The same things were measured in two ways. Each way mixes the same 11 hidden numbers, adds some noise and spreads widely along 7 directions of its own, which tell nothing about the thing.
In the rows, 128 means zero.
Some things both ways: the first way, then the second way.
| 170 | 159 | 137 | 138 | 130 | 142 | 126 | 117 | 117 |  99 | 146 | 121 | 120 | 150 | 124 | 125 | 119 | 105 | 122 | 140 | 177 | 135 |
| 125 | 123 | 155 | 105 | 121 | 114 | 111 | 120 | 149 | 131 | 105 | 128 |  82 | 147 |  91 | 107 | 118 | 135 |  99 | 161 | 107 | 118 |  95 | 114 |  99 | 119 | 145 | 124 | 148 | 107 |

| 144 | 121 | 102 | 182 | 126 | 138 | 172 | 143 | 121 |  61 |  98 | 136 |  89 | 134 | 113 |  96 |  90 | 141 | 126 | 105 | 138 | 131 |
| 138 | 136 | 164 | 143 | 110 | 131 | 119 | 153 | 135 |  69 | 144 | 130 | 115 | 129 |  91 | 129 | 159 | 142 |  72 | 105 | 140 |  81 | 123 | 108 | 154 | 150 | 159 | 105 | 131 | 151 |

| 115 | 114 | 129 | 153 | 154 | 159 |  98 | 136 |  59 | 141 | 159 | 176 |  96 | 155 |  98 | 177 | 159 |  97 | 109 | 155 |  92 | 132 |
| 154 | 134 | 127 | 115 | 142 | 117 | 130 | 147 | 146 | 131 | 139 | 153 | 128 | 143 | 118 | 108 | 141 | 113 | 141 | 143 | 147 |  67 |  88 | 127 | 169 | 166 | 127 | 103 | 122 | 132 |

| 173 |  94 |  78 | 114 | 129 | 109 | 147 | 204 | 173 |  96 | 142 |  64 | 151 | 119 | 108 | 113 | 142 | 128 | 122 | 102 | 165 | 142 |
|  73 | 141 | 111 | 172 | 131 | 135 | 146 | 134 |  92 |  74 | 129 | 127 | 107 |  99 | 128 | 142 |  80 | 143 |  97 |  96 |  85 | 135 | 154 | 126 | 149 | 131 | 124 | 105 | 102 | 151 |

| 128 | 121 | 107 | 142 |  59 | 149 | 142 | 137 | 161 |  90 | 121 |  83 | 209 |  64 | 128 | 127 | 158 | 128 | 134 |  99 | 161 | 111 |
| 104 | 126 | 137 |  71 |  89 | 118 | 170 | 122 | 109 | 175 | 122 | 164 | 120 | 117 | 130 | 155 | 106 | 150 | 121 | 124 | 123 | 170 | 135 | 127 | 156 |  93 | 115 | 144 | 129 |  82 |

| 145 | 190 | 112 |  91 |  83 | 117 | 128 | 132 | 110 | 124 | 132 |  79 | 145 |  74 | 169 | 108 | 115 |  92 | 140 | 134 | 166 | 111 |
| 130 | 125 | 110 | 150 | 118 | 100 | 133 | 134 |  86 | 114 | 107 | 117 | 116 | 148 | 138 | 109 |  88 | 113 | 148 | 111 |  93 | 107 | 146 | 119 | 105 | 165 | 149 | 103 | 109 | 141 |

| 153 | 131 | 138 | 151 | 139 | 152 | 120 | 157 | 113 | 161 | 146 | 152 | 109 | 135 | 153 | 118 | 137 | 124 | 101 | 152 |  99 |  92 |
| 192 |  99 | 137 | 163 | 119 |  88 | 143 | 116 | 120 | 126 |  81 | 108 | 100 | 148 |  33 |  82 |  98 | 137 | 132 |  75 | 104 | 118 | 137 | 187 |  95 | 114 | 156 |  68 | 174 | 106 |

| 165 | 123 | 118 | 142 | 125 | 134 |  68 | 118 |  91 | 155 | 161 | 169 |  95 | 163 |  99 | 177 | 169 | 108 | 115 | 140 | 129 | 161 |
| 150 | 106 | 127 | 119 | 170 | 126 | 119 | 105 | 148 | 152 | 127 | 102 | 151 | 165 | 152 | 125 | 132 | 137 | 156 | 154 | 130 | 124 | 111 | 146 | 115 | 146 | 124 | 133 | 136 | 155 |

| 142 | 153 | 112 | 137 | 132 | 121 | 115 | 131 |  81 |  80 | 170 |  97 |  29 | 110 | 138 | 169 | 131 | 104 | 151 | 132 | 132 | 149 |
| 130 | 134 | 174 | 136 | 128 | 148 | 106 |  99 | 140 |  86 | 152 | 100 | 111 | 146 | 130 | 100 | 118 | 134 | 114 | 137 | 121 | 120 | 128 | 145 |  96 | 122 | 152 | 132 | 122 | 152 |

| 119 |  90 |  90 | 145 | 107 | 104 | 143 | 135 | 172 | 136 |  80 | 146 | 123 | 122 | 123 |  93 |  93 | 158 |  81 |  74 |  85 | 155 |
| 156 | 127 | 148 | 124 | 120 | 157 | 145 | 128 |  84 | 116 | 137 | 127 | 128 | 125 | 127 | 104 |  85 | 112 | 157 | 140 | 157 | 125 | 166 | 157 | 122 | 145 | 122 | 113 | 118 | 130 |

| 147 | 112 |  77 | 201 | 129 | 173 | 117 | 132 | 151 |  80 | 102 | 161 | 144 | 213 |  68 | 105 | 118 | 150 | 114 | 130 | 152 | 131 |
| 143 |  97 | 133 | 152 | 171 | 106 | 115 | 148 |  75 | 135 | 106 | 131 | 124 | 135 | 123 | 139 | 109 | 144 | 124 | 151 | 112 |  83 | 100 |  87 | 143 | 172 | 156 | 109 |  94 | 130 |

| 205 | 129 | 179 | 156 | 175 | 127 | 117 | 115 | 128 | 112 | 152 | 146 |  64 | 197 | 102 | 112 | 110 | 114 | 127 | 142 | 142 | 141 |
| 169 | 126 | 154 | 158 | 187 | 101 |  76 | 109 | 157 | 127 | 117 | 101 | 169 | 154 | 148 | 140 | 159 | 166 | 122 | 117 | 140 | 105 |  90 | 129 |  95 | 143 | 153 | 158 | 114 | 161 |

|  73 | 143 | 113 | 131 | 119 | 159 | 106 | 106 | 136 | 148 |  90 | 157 | 115 | 127 | 122 | 159 | 154 | 152 | 115 | 126 | 122 | 144 |
| 120 | 119 | 144 | 147 | 146 | 114 | 126 | 112 | 151 | 130 | 142 | 116 | 142 | 148 | 136 | 148 | 136 | 149 | 134 | 102 | 104 | 145 | 110 | 145 | 122 | 136 | 157 | 132 | 133 | 159 |

| 121 | 137 | 133 | 133 | 137 | 146 | 106 | 118 | 127 | 145 | 132 | 149 | 126 | 158 | 125 | 145 | 117 | 147 | 113 | 132 | 124 | 123 |
| 124 | 102 | 136 | 131 | 131 | 139 | 179 | 133 | 110 | 133 | 154 | 139 | 124 | 127 | 112 | 128 | 109 | 142 | 143 | 110 | 136 | 161 | 127 |  91 | 206 | 122 | 118 | 119 | 107 |  88 |

| 133 |  88 | 139 | 144 | 187 | 166 | 131 | 144 |  88 | 101 | 141 | 164 | 109 | 141 | 105 | 152 | 109 | 134 | 150 | 146 |  61 | 101 |
| 128 | 164 | 108 | 104 | 120 | 127 | 128 | 133 | 110 | 141 | 121 | 147 | 149 | 112 | 140 | 123 | 102 | 114 | 148 | 156 | 159 | 137 | 152 | 157 | 109 | 134 | 131 | 131 | 125 |  91 |

| 193 | 174 | 117 | 137 | 128 | 134 | 118 | 132 |  72 |  97 | 134 | 135 |  68 | 129 | 133 | 136 | 109 | 118 | 139 | 132 | 148 | 145 |
| 148 | 144 | 116 | 162 | 108 |  95 | 100 | 131 | 140 | 129 | 114 | 124 | 151 | 139 | 115 | 133 | 140 | 124 | 125 |  86 | 116 | 114 | 141 | 149 |  78 | 142 | 166 | 125 | 167 | 143 |

| 156 |  61 | 112 | 131 | 129 | 110 | 145 | 172 | 177 | 135 | 120 | 126 | 110 | 128 | 111 |  86 | 121 | 128 |  95 | 107 | 122 | 143 |
| 103 | 138 | 122 | 112 |  87 | 146 | 124 | 107 | 119 | 122 | 140 | 124 | 105 | 127 | 128 | 111 |  99 | 109 | 126 | 142 | 104 | 144 | 152 | 155 |  96 | 105 | 136 | 120 | 146 | 130 |

|  93 | 157 | 135 | 123 | 143 | 172 |  71 |  64 | 159 | 165 |  81 | 178 | 198 | 142 | 132 | 195 | 150 | 185 | 111 | 107 |  76 | 151 |
| 118 | 149 | 125 | 139 | 143 | 113 | 132 | 144 | 145 | 125 |  99 | 137 | 136 | 120 | 121 | 146 | 120 | 128 | 129 | 138 | 153 | 146 | 120 | 110 | 107 | 158 | 116 | 141 | 149 | 126 |

| 125 |  56 | 176 | 137 | 147 | 164 | 122 | 152 | 153 | 159 | 147 | 146 | 129 | 145 | 101 | 104 | 134 | 105 | 116 | 163 |  98 |  81 |
| 130 | 106 | 158 | 120 | 166 | 127 | 146 | 122 | 107 | 151 | 132 | 133 | 123 | 139 | 129 | 151 |  95 | 175 | 133 | 110 | 119 | 154 | 115 | 123 | 171 | 112 | 134 | 127 |  87 | 101 |

| 108 | 123 | 133 | 100 | 140 | 107 | 125 |  74 | 115 | 131 | 121 | 167 |  82 | 131 | 155 | 136 | 102 | 141 | 161 | 152 | 135 | 102 |
| 129 | 122 | 130 | 123 |  98 | 142 | 118 | 119 | 112 | 105 | 148 | 112 | 113 | 112 | 103 | 119 | 149 | 105 | 112 | 145 | 137 | 160 | 141 | 113 | 112 | 109 | 148 | 123 | 122 | 131 |

|  73 | 117 | 108 | 133 | 130 | 126 | 148 | 103 | 131 | 144 |  92 | 175 | 126 |  86 | 167 | 113 | 166 | 147 | 131 | 152 |  98 |  71 |
| 143 | 126 | 101 | 117 |  75 | 117 | 122 | 112 |  96 | 108 | 140 | 113 | 132 | 127 | 124 | 103 | 143 | 102 | 122 | 110 | 114 |  98 | 154 | 159 | 112 | 117 | 134 |  95 | 133 | 157 |

|  92 | 137 |  94 | 107 | 117 | 116 | 111 |  92 | 130 | 154 |  79 | 170 | 127 | 105 | 148 | 162 | 161 | 168 | 154 | 120 | 132 | 132 |
| 136 | 115 | 105 | 134 | 103 | 118 | 172 | 122 | 105 | 114 | 130 | 122 | 161 | 103 | 124 | 119 | 145 | 111 | 147 | 131 | 160 | 150 | 151 | 122 | 146 | 143 | 111 | 126 | 130 | 131 |

|  44 | 175 | 148 | 128 | 116 | 138 |  88 |  77 | 152 | 171 |  99 | 159 | 174 | 127 | 131 | 175 | 165 | 156 | 101 | 111 |  93 | 107 |
| 132 | 123 | 132 |  63 | 128 | 143 | 138 | 107 | 184 | 129 | 134 |  95 | 105 | 186 | 125 |  90 | 136 | 130 | 125 | 172 | 116 | 151 | 139 | 151 | 121 | 127 | 135 | 127 | 141 | 114 |

| 149 | 146 |  73 | 155 | 149 | 128 | 145 | 110 | 134 | 115 |  91 | 171 |  84 | 162 | 139 | 108 | 123 | 170 |  96 | 129 | 148 | 151 |
| 117 |  96 | 122 | 117 |  75 | 156 | 158 | 117 | 113 | 134 | 171 | 136 | 112 | 120 | 108 | 112 | 127 | 105 | 130 | 118 | 127 | 137 | 128 |  86 | 183 |  90 |  97 | 113 | 146 | 110 |

| 145 |  34 | 188 | 130 | 131 | 163 | 123 | 124 | 144 | 180 | 179 | 134 | 188 | 142 | 127 | 128 | 110 | 116 | 130 | 136 |  78 |  96 |
| 129 | 136 | 138 | 129 | 128 | 108 | 150 | 126 | 114 | 140 | 128 | 145 | 158 | 108 | 118 | 148 | 117 | 144 | 152 | 116 | 160 | 153 | 133 | 160 | 136 | 125 | 142 | 116 | 139 |  98 |

|  89 | 105 | 150 | 168 | 126 | 159 | 161 | 158 | 178 |  94 |  97 | 117 | 155 | 119 | 110 |  95 | 105 | 141 |  95 |  89 |  91 | 104 |
|  95 | 137 | 151 |  65 | 103 | 146 | 139 | 142 | 168 | 115 | 146 | 130 |  76 | 170 | 137 | 123 | 131 | 130 |  93 | 151 | 101 | 143 | 125 |  90 | 150 | 142 | 143 | 141 | 108 | 129 |

|  39 | 122 | 129 | 138 | 105 | 142 | 134 | 105 | 162 | 119 |  99 | 120 | 139 | 101 | 161 | 128 | 133 | 133 | 163 | 121 | 102 |  96 |
| 149 | 107 | 175 | 146 | 155 | 149 | 115 | 115 | 113 | 117 | 141 | 122 | 115 | 121 | 110 | 130 | 121 | 148 | 116 | 141 | 130 | 139 | 105 | 124 | 127 | 120 | 148 | 141 |  98 | 144 |

|  88 | 115 | 115 | 148 | 143 | 148 | 127 | 112 | 165 | 113 | 134 | 132 | 148 | 140 | 130 | 118 | 163 | 130 | 145 | 161 | 116 |  78 |
| 149 | 115 | 147 | 141 | 130 | 128 | 101 | 142 | 121 |  92 | 155 | 137 |  86 | 122 |  71 | 105 | 150 | 123 |  90 | 111 | 141 |  67 |  68 |  56 | 193 | 109 | 119 |  79 | 102 | 114 |

| 173 | 134 |  70 | 100 | 128 | 108 | 107 | 115 | 137 | 131 | 104 | 143 | 122 | 134 | 112 | 160 | 141 | 172 | 115 | 100 | 171 | 190 |
| 106 | 162 |  89 | 183 |  59 |  89 | 148 | 132 |  95 |  98 | 113 | 156 | 158 |  64 |  92 | 120 | 116 |  97 | 131 |  90 | 139 | 122 | 162 | 160 | 100 | 125 | 141 | 104 | 178 | 107 |

| 133 | 147 | 127 | 145 |  90 | 109 | 136 | 114 |  53 | 117 | 221 |  91 | 148 |  93 | 189 | 189 | 136 |  90 | 123 | 106 | 104 | 117 |
| 130 | 132 | 115 |  56 |  70 | 161 | 147 | 110 | 173 | 144 | 195 | 139 | 139 | 145 | 144 | 106 | 174 |  86 | 151 | 149 | 153 | 127 | 129 | 161 | 158 | 115 | 105 | 122 | 157 | 146 |

Other things, the second way, with their names:
q_171: | 189 |  81 | 188 | 114 | 182 | 135 | 141 | 123 | 117 | 129 | 134 | 126 | 116 | 139 |  89 | 143 | 137 | 169 | 125 | 105 | 175 | 112 |  76 | 116 | 196 | 113 |  92 |  95 |  95 | 141 |
q_549: | 145 | 148 | 137 |  93 | 118 | 114 | 121 | 100 | 126 | 134 | 130 | 129 | 133 | 133 | 146 | 107 | 124 | 124 | 143 | 150 | 139 | 138 | 124 | 164 |  96 | 116 | 137 | 142 | 102 | 121 |
q_577: |  83 | 145 |  96 | 142 |  92 | 141 | 106 | 132 | 151 | 133 | 198 | 151 | 162 | 127 | 168 | 160 | 168 | 122 | 110 |  95 |  98 | 110 | 119 |  98 | 174 | 122 | 142 | 147 | 136 | 153 |
q_73: | 202 | 110 | 136 | 142 | 152 |  95 | 116 |  99 | 127 | 118 | 118 |  82 | 172 | 151 | 132 | 116 | 170 | 139 | 147 | 104 | 148 | 138 | 136 | 166 |  83 | 148 | 154 | 138 | 107 | 174 |
q_466: | 141 | 143 | 133 | 148 | 123 |  98 | 128 | 138 | 127 | 135 | 115 | 148 | 127 | 123 |  89 | 146 | 113 | 157 | 111 |  62 | 121 | 144 | 135 | 143 | 139 | 103 | 155 | 114 | 132 |  84 |
q_746: | 122 | 156 | 127 |  77 | 100 | 110 | 169 | 121 | 124 | 135 | 115 | 151 | 133 | 120 | 147 | 119 | 112 | 128 | 137 | 153 | 147 | 154 | 143 | 158 | 124 | 138 | 123 | 151 | 106 | 107 |
q_183: | 165 | 115 | 137 | 144 | 190 | 140 | 147 | 107 | 124 | 137 | 102 |  97 | 158 | 143 | 146 |  88 |  87 | 125 | 190 | 194 | 177 | 156 | 135 | 132 |  95 | 166 | 111 | 161 | 118 | 102 |
q_85: | 168 | 110 | 144 | 132 | 125 | 135 | 138 | 120 | 133 |  96 | 139 | 108 | 116 | 141 |  83 |  92 | 144 | 134 | 106 | 120 | 128 | 111 | 137 | 159 | 142 | 129 | 149 | 102 | 127 | 140 |
q_62: | 163 | 133 | 131 | 117 | 163 |  99 | 110 | 115 | 125 | 163 |  98 | 128 | 142 | 157 | 150 | 125 | 102 | 147 | 144 | 132 | 119 | 109 | 116 | 159 |  94 | 139 | 137 | 145 | 112 | 129 |
q_702: | 163 | 122 | 136 | 197 |  60 | 115 | 144 | 135 |  62 | 105 | 149 | 155 | 129 |  97 |  56 |  94 |  91 | 113 | 133 |  36 | 129 |  75 | 150 | 136 | 157 | 101 | 152 |  69 | 157 |  90 |
q_27: | 139 | 121 | 145 |  84 | 166 | 146 | 153 | 113 |  88 | 118 | 121 | 116 | 109 | 126 | 149 | 110 |  89 | 130 | 147 | 184 | 158 | 155 | 127 | 123 | 143 | 133 |  93 | 127 |  53 | 119 |
q_425: | 138 | 163 | 101 | 156 |  86 | 130 | 134 | 140 | 121 |  98 | 141 | 140 | 146 |  92 |  95 | 107 | 129 |  85 | 144 | 112 | 170 | 141 | 163 | 150 | 113 | 133 | 132 | 108 | 157 | 106 |
q_774: | 114 | 126 | 130 | 150 | 120 | 135 | 134 | 119 | 109 | 129 | 163 | 142 | 133 | 113 | 144 | 144 | 113 | 132 | 133 |  92 | 121 | 138 | 117 |  98 | 164 | 106 | 118 | 136 | 102 | 131 |
q_678: | 158 | 126 | 103 | 126 | 130 |  83 | 146 | 126 | 118 | 137 |  93 | 115 | 115 | 151 | 104 | 125 | 107 | 141 | 137 |  68 | 102 | 165 | 153 | 152 | 121 | 120 | 138 | 100 | 108 | 112 |
q_781: | 147 | 124 | 120 | 172 | 112 |  98 | 119 |  96 |  70 | 125 | 137 | 120 | 162 | 114 | 160 | 115 | 109 | 127 | 158 |  93 | 107 | 121 | 136 | 143 | 100 | 122 | 153 | 142 |  89 | 145 |
q_650: | 143 | 149 | 132 | 122 | 142 |  95 | 101 | 125 | 152 | 198 |  95 | 152 | 150 | 149 | 139 | 153 | 102 | 152 | 139 | 118 | 108 | 147 | 120 | 162 |  73 | 121 | 161 | 174 | 152 | 100 |
q_532: | 168 | 130 | 119 | 188 | 149 | 106 | 100 | 175 | 120 |  63 | 118 | 111 | 119 | 134 |  58 |  91 | 150 | 116 | 100 | 117 | 153 |  65 | 120 |  64 | 151 | 177 | 165 |  73 | 124 | 101 |
q_776: | 108 | 120 | 103 |  65 | 110 | 120 | 160 | 126 | 141 | 168 | 128 | 144 | 125 | 138 | 144 | 127 | 143 | 106 | 151 | 191 | 124 | 140 | 112 | 138 | 140 | 153 | 124 | 129 | 136 | 134 |
q_389: | 114 | 107 | 112 | 102 | 122 | 132 | 172 | 126 | 148 | 139 | 147 | 120 | 141 | 135 | 140 | 137 | 152 | 106 | 162 | 148 | 160 | 175 | 120 |  82 | 163 | 148 |  95 | 136 | 139 | 128 |
q_580: | 122 | 122 | 119 | 170 | 129 | 119 |  82 | 133 | 152 | 135 | 160 | 126 | 154 | 148 | 160 | 160 | 169 | 121 | 124 | 107 |  85 |  96 |  94 | 107 | 107 | 161 | 170 | 152 | 140 | 207 |
q_234: | 150 | 133 | 110 | 133 | 115 | 105 | 105 | 132 | 111 | 152 | 125 | 136 | 158 | 134 | 141 | 129 | 134 | 111 | 151 | 130 | 135 | 110 | 130 | 125 |  99 | 147 | 153 | 133 | 132 | 128 |
q_154: | 146 | 131 | 144 | 128 |  98 | 148 | 108 | 119 | 143 |  95 | 164 | 113 | 103 | 145 |  87 | 103 | 140 | 121 | 101 |  94 | 119 | 129 | 142 | 143 | 133 |  96 | 154 |  99 | 135 | 129 |
q_534: | 159 | 125 | 132 | 130 | 128 | 102 | 136 | 117 | 143 | 150 | 130 | 132 | 134 | 144 | 121 | 118 | 128 | 126 | 158 | 103 | 133 | 154 | 107 | 126 | 128 | 120 | 135 | 137 | 118 | 111 |
q_454: | 126 | 110 | 108 |  97 | 113 | 159 | 132 | 111 | 137 | 153 | 154 | 123 | 131 | 135 | 154 | 143 | 144 | 114 | 128 | 138 | 108 | 155 | 137 | 142 | 132 | 117 | 107 | 149 | 124 | 183 |
q_288: | 182 | 128 | 136 | 178 | 150 | 137 | 115 | 144 | 125 | 127 | 160 | 138 | 137 | 138 |  87 | 121 | 108 | 141 | 136 |  51 | 139 |  96 | 129 | 148 | 175 | 113 | 141 |  89 | 130 | 110 |
q_958: |  96 | 136 | 108 | 107 | 100 | 156 | 132 | 138 | 154 | 117 | 184 | 127 | 106 | 156 | 132 | 126 | 132 | 104 | 131 | 112 | 107 | 156 | 145 | 116 | 164 | 122 | 138 | 101 | 131 | 128 |
q_589: | 127 | 107 | 162 | 126 | 135 | 146 | 159 | 127 | 150 |  87 | 117 | 111 |  76 | 136 |  72 |  85 | 109 | 125 | 117 | 163 | 149 | 142 | 112 |  87 | 147 | 135 | 105 | 109 | 143 | 101 |
q_675: | 180 |  96 | 139 | 143 | 169 | 129 |  96 | 105 | 161 | 140 | 146 |  91 | 126 | 174 | 107 | 126 | 153 | 155 | 120 |  84 |  93 | 132 | 107 | 157 | 128 | 105 | 149 | 119 | 123 | 169 |
q_533: | 194 | 106 | 159 | 129 | 185 | 112 | 171 | 110 | 114 | 139 | 112 | 121 | 145 | 140 | 135 |  97 | 106 | 143 | 182 | 143 | 152 | 131 | 109 | 179 | 137 | 168 | 129 | 136 |  73 | 150 |
q_92: | 101 | 115 | 133 | 124 | 127 | 144 | 141 | 136 | 117 |  71 | 152 | 116 |  92 | 102 |  84 | 126 | 147 | 116 | 103 | 143 | 152 | 141 | 108 |  81 | 179 | 122 | 110 |  74 | 114 | 128 |
q_925: | 156 | 105 | 104 | 105 | 137 | 117 | 131 | 113 | 122 |  99 | 102 |  73 | 121 | 149 | 115 | 105 | 153 | 111 | 128 | 145 | 138 | 138 | 147 | 139 | 101 | 144 | 108 |  93 | 128 | 169 |
q_187: | 131 | 132 | 136 | 174 | 175 | 112 |  98 | 126 | 154 | 128 | 147 | 134 | 165 | 125 | 148 | 150 | 152 | 145 | 134 | 121 | 131 | 101 |  72 | 113 | 136 | 149 | 146 | 148 | 117 | 160 |
q_914: | 125 | 134 | 146 |  88 | 159 | 119 | 160 | 123 | 149 | 128 | 125 | 117 | 126 | 164 | 154 | 116 | 114 | 151 | 145 | 158 | 139 | 168 | 129 | 118 | 148 | 152 | 136 | 154 |  81 |  94 |
q_490: |  89 | 128 | 117 | 136 | 123 | 125 | 150 | 132 | 113 | 117 | 142 | 138 | 124 | 125 | 147 | 140 | 105 | 124 | 136 | 121 | 113 | 147 | 127 |  95 | 154 | 140 | 126 | 128 | 108 | 127 |

Some of these things the first way, each followed by its name:
| 154 | 135 | 121 | 174 | 140 | 117 | 129 | 111 | 127 | 102 | 138 | 145 |  73 | 164 | 137 | 134 | 102 | 169 | 122 | 104 | 110 | 128 |  q_73
| 134 | 143 | 124 |  90 | 135 |  96 | 106 |  84 | 128 | 164 | 119 | 146 | 140 | 137 | 153 | 161 |  93 | 165 | 117 |  98 | 104 | 149 |  q_425
| 146 | 183 | 122 | 146 | 100 | 139 |  96 |  69 | 116 | 108 | 145 | 125 | 171 | 147 | 147 | 156 | 113 | 138 | 134 | 120 | 130 | 125 |  q_234
| 132 |  23 | 116 | 118 | 131 | 128 | 130 | 126 | 163 | 158 | 170 | 132 | 171 | 150 | 120 | 126 | 132 | 133 | 142 | 146 | 122 | 101 |  q_92
| 161 | 111 | 143 | 134 | 121 |  94 | 115 | 150 | 103 | 153 | 180 | 122 |  85 | 157 | 121 | 156 | 120 | 106 |  79 |  95 | 128 | 171 |  q_533
| 131 | 136 | 145 | 127 | 112 | 121 | 122 |  56 | 133 | 170 | 136 | 172 | 150 | 143 | 151 | 121 | 134 | 133 |  86 | 138 | 139 | 121 |  q_171
| 122 | 194 | 108 |  93 | 120 | 116 | 128 | 117 |  57 | 114 | 153 | 109 | 106 | 107 | 159 | 151 |  82 | 114 | 131 | 140 | 153 | 124 |  q_958
| 138 | 106 | 190 |  90 | 177 | 122 | 107 | 101 | 118 | 196 | 120 | 184 |  73 | 181 | 107 | 122 | 119 |  93 | 126 | 168 | 146 | 151 |  q_187
| 102 | 196 | 197 | 143 | 149 | 193 | 124 | 108 | 115 | 122 | 110 | 136 | 172 | 115 | 155 | 140 | 118 | 116 | 140 | 137 |  80 |  84 |  q_650
| 146 |  92 | 135 | 137 | 163 | 136 | 117 | 158 | 142 | 150 | 117 | 162 |  47 | 156 |  99 | 118 | 120 | 141 |  96 | 131 | 108 | 147 |  q_534
| 149 | 164 | 138 |  80 |  97 | 100 | 130 | 138 | 170 | 159 | 117 | 102 | 172 |  95 | 145 |  95 | 115 | 139 |  92 | 114 | 166 | 100 |  q_678
| 182 | 148 | 169 | 114 | 184 | 115 | 117 | 131 | 109 | 156 | 132 | 133 |  87 | 186 | 145 | 118 |  70 | 118 | 144 | 126 | 101 | 149 |  q_183
| 153 | 147 | 153 | 123 | 114 | 116 | 114 |  92 | 122 | 164 | 110 | 164 | 102 | 168 | 137 | 104 | 105 |  98 | 103 | 135 | 167 | 155 |  q_580
| 175 |  92 | 107 | 137 | 112 | 104 | 135 | 168 | 133 |  87 | 143 | 104 | 107 | 119 |  81 | 154 | 133 | 132 |  97 |  77 | 156 | 180 |  q_746
| 110 | 170 | 116 | 116 | 109 | 117 | 117 | 130 | 136 | 101 | 100 |  99 | 112 | 121 |  91 | 149 | 117 | 149 | 125 |  93 | 166 | 160 |  q_914
|  86 | 181 | 157 | 111 | 125 | 147 | 114 | 103 | 123 | 145 |  94 | 149 | 149 |  93 | 142 | 132 | 160 | 110 | 130 | 145 | 113 |  98 |  q_62
| 129 | 181 | 188 |  76 | 131 | 131 | 111 |  86 | 117 | 161 | 123 | 145 | 140 | 106 | 145 | 126 | 112 | 117 | 128 | 159 | 150 |  93 |  q_466
